There are 8 hidden switches. A switch that is on adds its own fixed numbers to the row, and there is some noise. The rows also spread widely along 12 directions, which tell nothing about the answers.
(in the rows, 128 means zero)
Known rows, each followed by its switches (1 for on, 0 for off):
[120 139  86 184 122 125 111 151 139 178 153 147 105  75 156 142  58 131
  48 154 133  66 206 175 164 114 183 120 180  97 135 147 138 127 108 103
 229 107 117 131 125] : 0 1 0 0 0 1 1 0
[ 80 127 114 128  50 200 118 114 126 174 137 120 133  65 169  87 108 155
 139 133 143  65 164 143 124 103 171 104 143 133 153 128 139 175 102  74
 220 119 140 115  92] : 1 0 0 1 0 1 0 0
[149  98 126 168 111  44 131  96  62 128 154 126 119 108 126 104  91 133
  50 131  95 126 107 130 100 204 126 160 125 168 110  70 125 109 136 141
  54 171 109 204  90] : 0 1 1 1 0 1 1 0
[121 164 147  99  73 140 157 110  95 116 167 107 128 132 117 178  99 144
 162 130 127 164 123 109 155 148 168 133 101 154 117 105 130 158  92 115
  87 129  80 146  93] : 0 0 0 0 0 0 1 1
[160 108  93 184 109 137  98 127  87 143  84 124 106  96  74 134 176 113
  78 152 131 105 143 152 150 178 131 123 164 139 159 112 167 155  97 154
 105 164 137 119  80] : 0 1 0 0 0 0 1 1
[122 157 160 132 100 117 128  76 126 135 165 106 148 112 166 106  93 129
 156 121 111 129 109 105 116 132 172 106  84 195 125 104  88 140 121 128
 117 122 125 137 144] : 1 0 0 0 0 0 0 0
[137 149 145 147 109  95 148  80 127 125 151 122 127  93 144 107  99 130
 122 145 114 130 126 110 132 133 163 131 110 183 134 104 133  98 127 114
 157 160 112 143 111] : 0 0 1 0 0 0 0 0
[112 118 125 114  93 114 164 140  71 134 155 151 109 109 141 101 114 162
 111 117 123 122 126 124  90 165 115 175 117 130 132  96 111 122 154 103
 128 146 112 180  85] : 0 0 1 0 0 0 0 0
[113  99 101 163 123 107  78 118 136  91  74 117 130 129  69  94 194  96
 113 133 121 109  76 116  94 148  91 132 129 159 150 151 123 108 171 176
 106 141 159 121 164] : 1 1 0 1 0 0 0 0
[154 172 117 175 129 111 103 155 120 151 119 104 135 131 109 122 139 114
 117  87 133 103 100 146 143 130 157 117 129 173 136 105 106 121 110 139
 108  95 169 106 155] : 0 1 0 0 0 0 1 1
[148 142 124 164 106  79 124 102 116 131 149 110 119 161 144  58  99 126
 128  79  95 115  66 133 121 105 139 152 131 141 118 111 126  98 106 115
 105 103 128 155 146] : 0 0 0 0 0 1 0 1
[100 121  88 159 132 139 107 168 130 106 116 127 143 109  78 133 129 119
  52 105 175 111 155 144 134 151 131 165 161 161 139 112 142  82 164 116
 166 153 128 161 124] : 0 1 0 0 0 0 0 1
[135 115 122 169 101 132 110 117 121 200 127 113 100  88 179  95 123 129
 128 165 118  61 138 139 125 121 163  81 151 120 142 140  97 192  97 124
 169 119 164  94 126] : 0 0 1 0 1 0 1 0
[ 70 128 122 121 104 114 142 127 101  74 146 135 147 174  93 141 138 107
 153 138 102 159 114 107 118 141 124 143  88 120 147 180  93 120 162 203
 103  93  90 155 199] : 0 0 0 0 0 1 1 1
[161 214 158 156 128  92 162 112 170 157 170 117 116  60 164 166  65 138
 134 144 113 128 154 110 153 116 214 102 104 212 142  92  87 103  97  86
 193 131 140  92 123] : 0 0 0 1 0 0 0 0
[ 94 166 137 161 108 161 114 117 157 149 167 105 178  60 167 115  48 120
  87 124 152  96 188 148 154 100 228  81 120 205 134 113 114 115 134 106
 234 121 124 130 135] : 1 0 0 0 0 0 1 0
[ 89 122  85 119 100 152 106 154 115 110 115 153  95 140  96 114 151 128
 125 126 136 108 118 158 114 122  96 167 133  75 148 155 147 142 156 128
 144 101 117 137 125] : 0 1 0 0 0 0 0 0
[ 95 125  83 166 120 168  82 197 153 113  80  94 159 127  67 121 166 101
  83  68 181  96 109 150 132 117 142 118 154 180 131 128 123 107 163 122
 155 102 172 114 149] : 1 0 0 1 0 0 1 0
[116 124 105 153 119 103 125 160 112 150 148 133 119 131 142  82 110 136
  95 102 126  94 117 140  99 125 134 152 143 131 129 120  96 113 140 117
 151 106 142 151 145] : 0 0 1 0 0 1 0 1
[ 66 106  99 170 107 145 108 146 152 116 115 112 168 159 118  84 149  93
 125 110 122  83 113 121 126  87 132 107 138 124 144 211  92 111 156 169
 180  73 146 127 243] : 1 0 0 0 0 1 1 0
[156  96 112 189 122 113 125 126  97 173 131 101 112 116 134 155 119 126
  64 149 117 100 165 125 144 179 153 111 173 144 122 122 100 164  87 152
  95 159 138 145 120] : 0 0 0 0 1 0 1 1
[136  98 117 171 134  89  78 119 141 129 115  74 139 125 138  96  98 132
  48  79 161  93  81 137 117 147 146 137 174 201  81  79 118 112 141  76
 102 151 162 159 111] : 0 0 0 1 0 1 0 0
[ 82 155 106 114  75 171 104 162 104 101  99 129 141 106  76 136 152 124
 138 119 168 124 126 160 126 136 143 138 109 143 164 120 150 145 141 135
 139 111 119 116 106] : 0 1 0 0 0 1 1 1
[130 115 110 162 113 127  71  88 123 125  79 140  98  71 102  96 162 114
 113 181 117 110 124 164 114 158 126 115 123 139 177 119 166 157 136 166
 139 149 142 101  90] : 0 1 0 1 0 0 0 0

New rows. What belongs after each?
[149 119 131 159 143  68 133 102 124 127 160 117 114 143 142 128 101 127
  98 138  93 130 120 107 121 155 137 136 136 153 116 128  93 108 129 145
 106 144 119 161 152] : 0 0 0 0 0 0 0 1
[122 145 108 135  84 145 122 148 120 106 116 103 131 136  98 101 129 129
 111  68 151 121  89 142 144 103 136 155 139 150 115 104 167 101 132  70
 141 123 119 143 100] : 0 0 0 0 0 0 1 0
[102 122 122 103  79 136 135 132  65 121 138 137 116 150 129  88 125 146
 136  88 120 127  82 138  92 144 105 164 105 112 123 110 126 146 147 113
  91 115 108 173  94] : 0 0 0 0 0 0 1 0
[124 142 158 141 130  83 155  81 151 138 169 124 115 122 178 151 106 130
 156 181  87 118 139  69 133 129 153 106 111 147 130 180  57 122 126 140
 157 123 122 118 200] : 0 0 0 0 0 0 0 0
[128 149 116 166 112 111 133 157 125 180 156 119 125 100 167 117  98 141
 106 111 142  72 147 138 134 126 170 125 148 153 130 121  89 124 114  95
 172 102 162 129 161] : 0 1 1 0 0 1 0 0
[142 134  96 178 129  95 127 169 107 146 123 138 110 110 105 120 116 121
  81 118 131 110 127 163 122 149 150 135 136 141 143 110 115 115 136 138
 134 118 140 133 111] : 0 0 1 0 0 1 1 0
[145 128  93 196 135 110  81 133 130 113 128 103 153 126  96  86  77 108
  30  61 152 112 121 180 143 132 155 154 157 185 110  72 169  73 139 111
 125 136 131 175 107] : 1 1 0 0 0 0 0 0
[ 72 130 110 135  80 151 120 119 123 123 142 139 137 112 119 118 124 112
 144 164 100 120 147 134 117 116 157 103 108 119 165 173 115 150 129 180
 169  93 109 127 159] : 1 0 0 1 0 1 1 1
[102 114  78 161 102 155 106 172 104 108 100 133 132 141  66  96 140 120
  85  74 154 118 125 181 134 129 117 170 148 113 153 117 160 113 151 129
 140 107 122 147 105] : 0 0 0 0 0 1 0 0
[157 185 116 146 140  73 126 179 115 136 144 118 107 137  97 172 103 131
 108  92 137 138 105 146 128 158 152 147 114 168 117  85  92 120 123 125
  73 104 141 132 119] : 0 1 0 0 0 0 1 1
[136 151 101 143 151  55 130 179 146 142 146 142  77 158 132 152 114 139
 112 128 114  93 103 120 104 126 114 159 152  99 115 161  65 110 134 117
 129  84 149 126 177] : 0 1 0 0 0 1 0 1
[ 52 133 122 112  87 189 117 122 139  92 133 126 151 129 112 146 134 116
 161 150 150 144 163 117 155 121 152 114 105 129 161 179 121 157 154 157
 184 104  94 121 171] : 0 0 0 0 0 0 0 0
[165 146 105 178 132 110 159 173 106 131 111 131 110  96  54 183 143 117
  68 136 143 149 160 139 162 184 148 143 137 177 148  84 131 105 120 145
 119 165 123 129  79] : 0 0 1 0 0 0 1 0
[125 109 113 144 106 109 116 117 115 154 114 150  68 112 125 157 149 122
 156 222  95 106 143 131 115 152 127 102 131  75 165 184 100 207 103 194
 128 123 122  89 127] : 0 0 0 0 1 1 1 1
[127 106 126 135 105  99 122  90  94 146 167 119 106 116 164 125  89 153
  93 146 115 103 134 113 120 167 131 147 148 132 110 111 121 151 114 109
 100 155 109 177 107] : 0 1 0 0 0 0 0 1
[120 167 128 135 107 135 121 121 141 140 157 118 124  93 140 155  78 132
 119 151 137 121 162 140 156 122 189 105 129 149 131 123 129 145 109 114
 174 123 105 119 108] : 0 0 0 0 0 0 1 1
[126 157 140 124  98  99 124  83 151 102 165  91 121 166 139 123 101 126
 171 123  90 143  78 102 143  95 153 126 118 145 106 140 118 126 100 125
 103  96 109 130 170] : 0 0 0 1 0 0 0 1
[101 158 131 111 110 137 113 157 101 165 174 131 120 100 153 131  75 154
 123 116 159 121 151 161 102 160 181 124 105 164 133  73  85 175 137 113
 129 110 128 141  87] : 0 0 1 0 0 0 0 1
[114 104 106 169 137  77 135 143 147 114 147 100 130 202 130 107 131 111
 109  94  90 108  87  97 118 105 104 149 145 112 102 184  62  87 147 154
 112  87 145 157 242] : 0 0 0 1 1 0 0 0
[106 186 118  94 108 123 141 179 129 114 139 153  84 116  88 191 128 140
 167 152 136 160 131 139 116 151 146 133  82 130 152 120  94 158 150 144
 125  95 113 100 102] : 0 0 1 1 0 0 0 0
[113 150  97 124 112 126 103 154 109  99 145 154 101 125  90 112  74 136
  94  96 134 156 129 197 116 124 142 172 103 114 140  79 166 118 152 126
 128  98  84 159  62] : 0 0 0 1 0 0 0 0
[104  97 123 154  74 145 119  89  76 110 104 121 156  95  93 111 156 119
  99 146 133 125 134 130 131 182 123 136 121 161 157 119 158 138 134 156
 106 170 113 156 106] : 0 1 0 0 0 1 1 0
[170 161 132 148 129  78 136  84 136 135 135 164  52 105 129 154 114 125
 165 209  70 142 131 130 142 129 139 116 103 101 162 147 131 152  98 164
 140 126  99  86  99] : 0 0 0 0 0 0 0 0
[137 128 121 169 134  89 121 106 128 139 154 131 105 149 131 143 109 120
 133 165  87 124 139 122 143 140 147 117 134 114 141 165  91 151  98 183
 114  95 114 125 174] : 0 0 0 0 0 1 0 1
[ 82 123  98 127 107 127  84 143 103 140 158 150 109 114 137  87 106 136
 105 130 124  95 130 170  90 135 139 144 127 100 145 122 122 154 152 145
 144  90 126 154 128] : 0 1 1 1 0 0 0 1
[141 152 137 148  95 115 138 110 123 111 131  87 137 140 115 127 117 114
 137 111 125 142  95 113 146 123 155 124 112 170 116 114 119 120 114 134
 105 131 121 131 139] : 0 0 0 0 1 0 1 0
[ 84 150 135 112  69 142 172 124  99 122 182 123 146 110 147 120 102 151
 147 119 129 132 145 105 125 132 162 151 108 156 138 120 110 121 122 107
 162 130 101 161 133] : 0 0 1 0 0 1 0 1
[126 105 100 185 136 136 102 139 131 171 118 130 110 114 142 100 142 121
  93 142 119  73 153 135 133 130 138 115 170 123 152 156 110 146 112 140
 173 119 157 114 151] : 0 0 0 0 0 0 0 1
[118 179 137 134 110 134 124 146 135 136 132 125 136  83 130 113 108 138
 134 109 155 117 122 141 111 130 173 129 105 201 155  81 106 114 137 100
 172 126 148 107 104] : 0 0 0 0 0 1 0 1
[132 152 127 157 133  79 101 112  74 130 123 156 127 102 124  51 117 115
 105 111  93 131  94 182  82 153 127 140  63 163 166  78 122 103 174 178
  96 116 130 153 112] : 0 1 0 0 0 0 1 0
[103 108 131 136 103 132 100 117 105 124 122 115 128 103 103 156 136 130
 129 166 138 138 140 126 101 192 142 113 109 171 152 113  81 186 137 182
  80 146 136 123 116] : 0 0 0 1 1 1 0 1
[ 96 130 129 147 106 163  99 117 106 164 177 113 156  85 165 151  58 132
  77 146 150 109 203 158 154 156 208  91 135 168 128 103 109 181 115 136
 152 126 105 153 101] : 0 0 0 0 0 0 1 1
[142 127 109 153 141  89 113 124 139 150 144 139  68 167 143 151 114 121
 143 163  89 111 125 131 135 126 125 120 141  72 124 182  79 171 107 162
 113  74 122 111 170] : 0 0 0 0 0 0 0 0
[ 94 169 138 113 133  86 160 132 156 113 170 156 110 117 144 162  98 130
 162 178 104 132 148  92 108 123 151 131  92 135 155 180  59 109 152 152
 191 102 106 115 184] : 0 0 0 0 0 1 0 1
[128 143  87 170  53 161 144 160  78  91 122  91 174 123  36 115 127 119
  67  44 151 146 126 164 153 147 147 180 139 174 129  52 198  80  97 121
  90 148 107 188  83] : 1 1 0 1 1 1 1 1
[106 138 131 165 111 164  87  82 154 109 134  99 167  75 108 168  89  98
  96 180 155 141 195 134 195 141 212  71 136 196 147 130 156 151 112 166
 184 158  92 111 122] : 0 0 0 0 0 0 1 1
[113 120  90 164 127 114  85 152 133 118 121 120 124 136  70 177 135 109
 102 159 151 121 145 146 132 173 146 118 147 142 131 143 107 164 134 187
  97 112 131 125 144] : 1 1 1 0 0 1 0 1
[100 174 120 111  86 115 122 158 108 134 166 122 119 130 140 132  79 144
 142 109 139 113 111 156 101 122 156 144 103 123 123 114  93 150 128 117
 122  85 121 141 132] : 0 1 0 0 1 1 1 1
[157 158 109 157  92 112 130 142 107 181 135 130  89  84 135 127 110 150
 113 123 123 101 136 162 121 142 153 139 135 127 141  84 115 158  84  98
 126 119 157 118  86] : 0 1 0 1 1 1 0 0
[ 91 131 126 120  98 118 106 139 134 140 156 108 143 110 170  75  61 141
  92  93 149  77 104 140  84 102 168 132 137 172 101 108 108 111 149  71
 178 120 133 161 120] : 1 0 0 0 0 1 1 1
[109 192 112 124  88 111 182 187  97 155 201 139 129 112 138 138  76 158
 114  84 115 119 149 136 116 130 168 152  94 144 122 102  81 102 121 104
 149  81 123 166 141] : 1 1 1 1 0 0 1 0
[113 121 115 153 115 130 131 138 116 156 127 125 122 105 153  93 127 132
 104 122 122  82 130 125 113 123 133 125 145 134 134 141 107 123 140 102
 177 127 148 136 138] : 0 0 0 0 0 0 1 0
[111 116 130 163 124 112 117  91 108 166 142 155 114  77 171  84 124 132
 108 173  91  86 161 130  99 154 134 115 113 127 172 146  93 140 145 154
 168 130 142 133 151] : 0 1 0 0 0 0 0 0
[121 184 119 141 117  86 108 109 154  73 161 116 140 133  96 143  73 100
 112 124 113 160 114 143 154 104 171 141 103 162 123 120 158  75 134 150
 136 109  82 143 144] : 0 1 0 1 0 0 1 1
[187 134 127 189 145  63 128  90 112 171 153 134  86  80 138 174  90 134
  82 188 105 120 171 132 152 192 165 111 142 159 132  99 112 154  88 157
 101 162 125 128  92] : 0 1 1 0 0 0 0 0
[ 77 110 141 120 116 100 102  78 127  86 172 121 142 151 157  98  71 116
 127 147 108 142 117 126  97 124 141 129  86 129 121 150  92 140 180 177
 116 117  85 172 172] : 0 0 0 0 1 0 0 0
[ 97 138 106 139 112 118 108 144 162 123 140 133 112 140 129 129 105 117
 149 156 118 105 129 135 111  98 150 121 124 111 140 172  89 137 129 158
 174  91 125 108 174] : 1 0 0 0 1 1 0 1
[104 136 127 138 103 129 103 115 136 144 151 108 135 104 150 109 110 128
 137 137 131 107 123 122 106 134 172  99 117 178 130 118  95 154 129 136
 144 117 146 123 137] : 1 0 1 1 0 0 0 1
[117 125 104 156 125 105 106 152 146 159 137 119 101 138 151 108 130 130
 122 122 116  82 106 130 116 111 137 120 148 120 123 158  74 143 132 126
 150  85 163 113 179] : 0 0 1 1 0 0 0 0
[132 142 131 170 142  96  93 120 150 150 142 125 122  90 143 138  74 120
 104 165 142 111 153 154 133 148 194  92 119 178 138 113  90 149 132 156
 154 118 138 109 131] : 0 0 1 0 0 1 0 0
[157 165 115 132 122  97 149 168 146 140 103 133  71 113  95 186 154 130
 145 159 137 121 111 112 138 132 142 123 135 134 131 142 111 140 115 110
 142 131 140  81 103] : 0 0 1 0 0 0 1 0
[ 97  79  98 148 154  90 107 140 151 113 127 148  97 116 120 169  99 124
  54 191 141 104 168 123 121 158 122 143 167 114 122 179 104 123 176 139
 175 150 104 148 136] : 0 0 0 0 0 1 0 0
[141 140  84 144 113 116  89 153 145 126 104 123  72 147 100 128 126 122
 114 117 137  88  88 164 147  91 128 142 167  81 112 145 165 143 110  98
 138  94 131 110 113] : 0 1 0 0 0 0 1 0
[ 93 105  75 147  86 153 115 168  97 113 132 140 117 149  92  61 125 128
  98  74 113 117 116 183  99 102 106 177 132  81 140 121 155 112 148 140
 142  95 111 174 113] : 1 0 0 1 1 0 0 0
[ 94 153 115 135 125 105  74 161 146 115 130 104 147 122 123 103 103 122
 114 101 176 106  97 161  91 126 160 136 115 182 125 101  92 121 168 129
 140 109 158 128 146] : 0 1 1 0 1 1 0 1
[113 156  92 137 100 129 135 189 117 153 164 123 113 119 135 134  80 149
  75  77 142  92 141 163 138 110 150 160 152 109 109 113 126 112 118  65
 164  89 128 156 117] : 0 1 0 1 0 0 1 0
[153 134 134 147 130  99 144 113 134 151 141 122 100  93 140 157 112 140
 100 161 127 112 146  98 134 161 153 124 152 171 128 115 104 129 109 105
 147 169 130 125 103] : 0 0 0 0 0 0 0 1
[ 82 135 116 121  65 174 148 130  68 163 190 147 138  89 177  67  67 166
 103  85 116 111 172 170 113 133 163 154 106 116 150  78 128 148 127  94
 169  99 102 186  88] : 0 0 0 1 0 0 0 0
[ 86 195 167  95  91 151  95 110 179 108 144  73 165 151 153 142 124 116
 239 123 160 135  82  98 128  87 190  78  73 189 126 149  55 176 126 146
 133  71 145  68 206] : 0 0 0 0 1 0 0 1
[ 79 140 109 118  87 167 117 171  87 141 127 129 144 106 109 105 147 134
 129 103 145 101 132 151  92 149 135 131 107 144 154 117 106 148 148 140
 131 104 142 138 129] : 1 1 0 0 0 0 1 1
[138 161 138 115  52 155 160 102  93 139 170 118 100 113 128 164  91 157
 160 137 115 154 144 136 158 139 165 138 109 117 129  96 142 186  65 111
 101 126  87 136  66] : 0 0 0 1 1 0 0 0
[110 128 125 160 115 129 120 129 126 143 152 106 144 130 136 136 103 126
 116 132 136 117 152 129 138 144 165 116 133 150 135 135  80 152 115 156
 133 111 131 134 167] : 0 0 0 0 1 1 0 1
[155 167 137 136 117  82 135 120 138 167 164 123  78 128 177 125  88 154
 148 125  89 104  96 124 121 110 153 127 124 125 114 119  86 149  95  95
 124  90 142 112 129] : 0 0 0 1 0 0 0 0
[143 156 134 156 145  72  94 108 193 157 163  95 100 107 176 187  63 128
 112 181 124  94 146 116 148 118 188  89 147 150  94 151  71 155 109 120
 154 112 146  96 171] : 0 1 0 1 1 0 0 0
[137 158 108 141 101 134 109 144 106 118 135 118 112 127  91 144  96 124
 119 117 139 147 123 178 140 136 165 135 117 136 133  82 151 155 108 141
 102 117 101 129  65] : 0 0 0 0 1 0 1 1
[ 91 170 131 127  58 173 167 124 127 105 147 112 172  57 110 154 106 143
 110 115 163 138 173 117 163 136 183 149 120 193 148  92 158  92 116  74
 198 158 106 146 107] : 0 1 0 1 0 1 0 0
[ 92 130 118 118 116 118  95 138  98 136 174 151 113  95 138 132  75 140
 113 155 123 137 150 165  78 182 158 117  84 146 139  96  78 181 173 178
 105 108 111 155  95] : 1 0 1 1 0 0 0 0
[159 132 108 187 148 132 117 187 118 124  65  87 149 141  53 140 198 116
  89  52 174 126  89 123 143 172 117 143 148 222 138  81  97 102 140 124
  74 144 192 113 138] : 0 0 0 0 0 0 0 0
[119 125  81 156 105 145  72 135 112 169 127 163  81  80 133  83 100 125
  89 159 116  69 160 208 113 111 148 121 148  73 156 134 175 168 113 137
 183 104 115 124  71] : 1 1 0 0 0 0 1 1
[ 82  74  92 158 129 150 125 148  68 131 134 171 120 112  96 133 151 126
  70 171 119 128 201 143 112 205 110 149 138 101 179 148 105 155 165 204
 133 144 106 172 127] : 0 0 0 0 0 0 0 1
[143 119 124 142 133  89 114 127 144 120 127 102 105 114 113 159 125 129
 107 160 151 126 115 107 120 156 146 124 148 176 109 115  99 142 127 126
 112 173 138 122 106] : 0 0 1 0 1 0 0 1
[122 136 104 146 121  80 123 152 120 135 137 151  84 112 105 159 141 131
 122 173 114 116 125 125 104 167 124 144 131 116 146 140  90 148 129 159
 109 114 139 121 138] : 0 1 1 1 0 1 0 1
[144 169 111 148 136  77 103 126 150  89 125 129 110 105  68 197  93 108
  90 174 147 155 139 149 154 155 169 131 120 169 130 116 150 110 131 153
 121 145  91 117  94] : 0 1 0 0 0 1 1 1
[ 90 147 130 109  76 158  91 100 135 108 124 109 138  98 132 118 123 132
 157 145 160 124 120 138 117 120 153 125 109 158 143 116 139 160 133 120
 149 141 119 117 112] : 0 1 0 0 1 0 0 1
[ 91 128 105 135  89 141 133 145  67 112 152 131 154 143  97 127 119 129
 108  99 122 136 139 151 117 169 131 150  97 130 135 116 117 138 151 172
  80 104 104 185 138] : 1 1 0 0 0 0 1 0
[ 94 155 124 135  94 169 170 177 117 134 135 119 153 141 114 125 167 135
 152  78 141 112 127 101 137 117 130 141 121 147 155 147  80 115 136 108
 161  95 153 120 181] : 0 0 0 0 0 0 0 0
[138 113 121 143 122  76 158 138 132 110 118 113 108 134 105 161 135 132
  86 131 128 116 101  80 129 149 114 154 160 157  95 149 106  91 138  93
 120 162 125 148 131] : 0 0 0 0 0 1 1 0
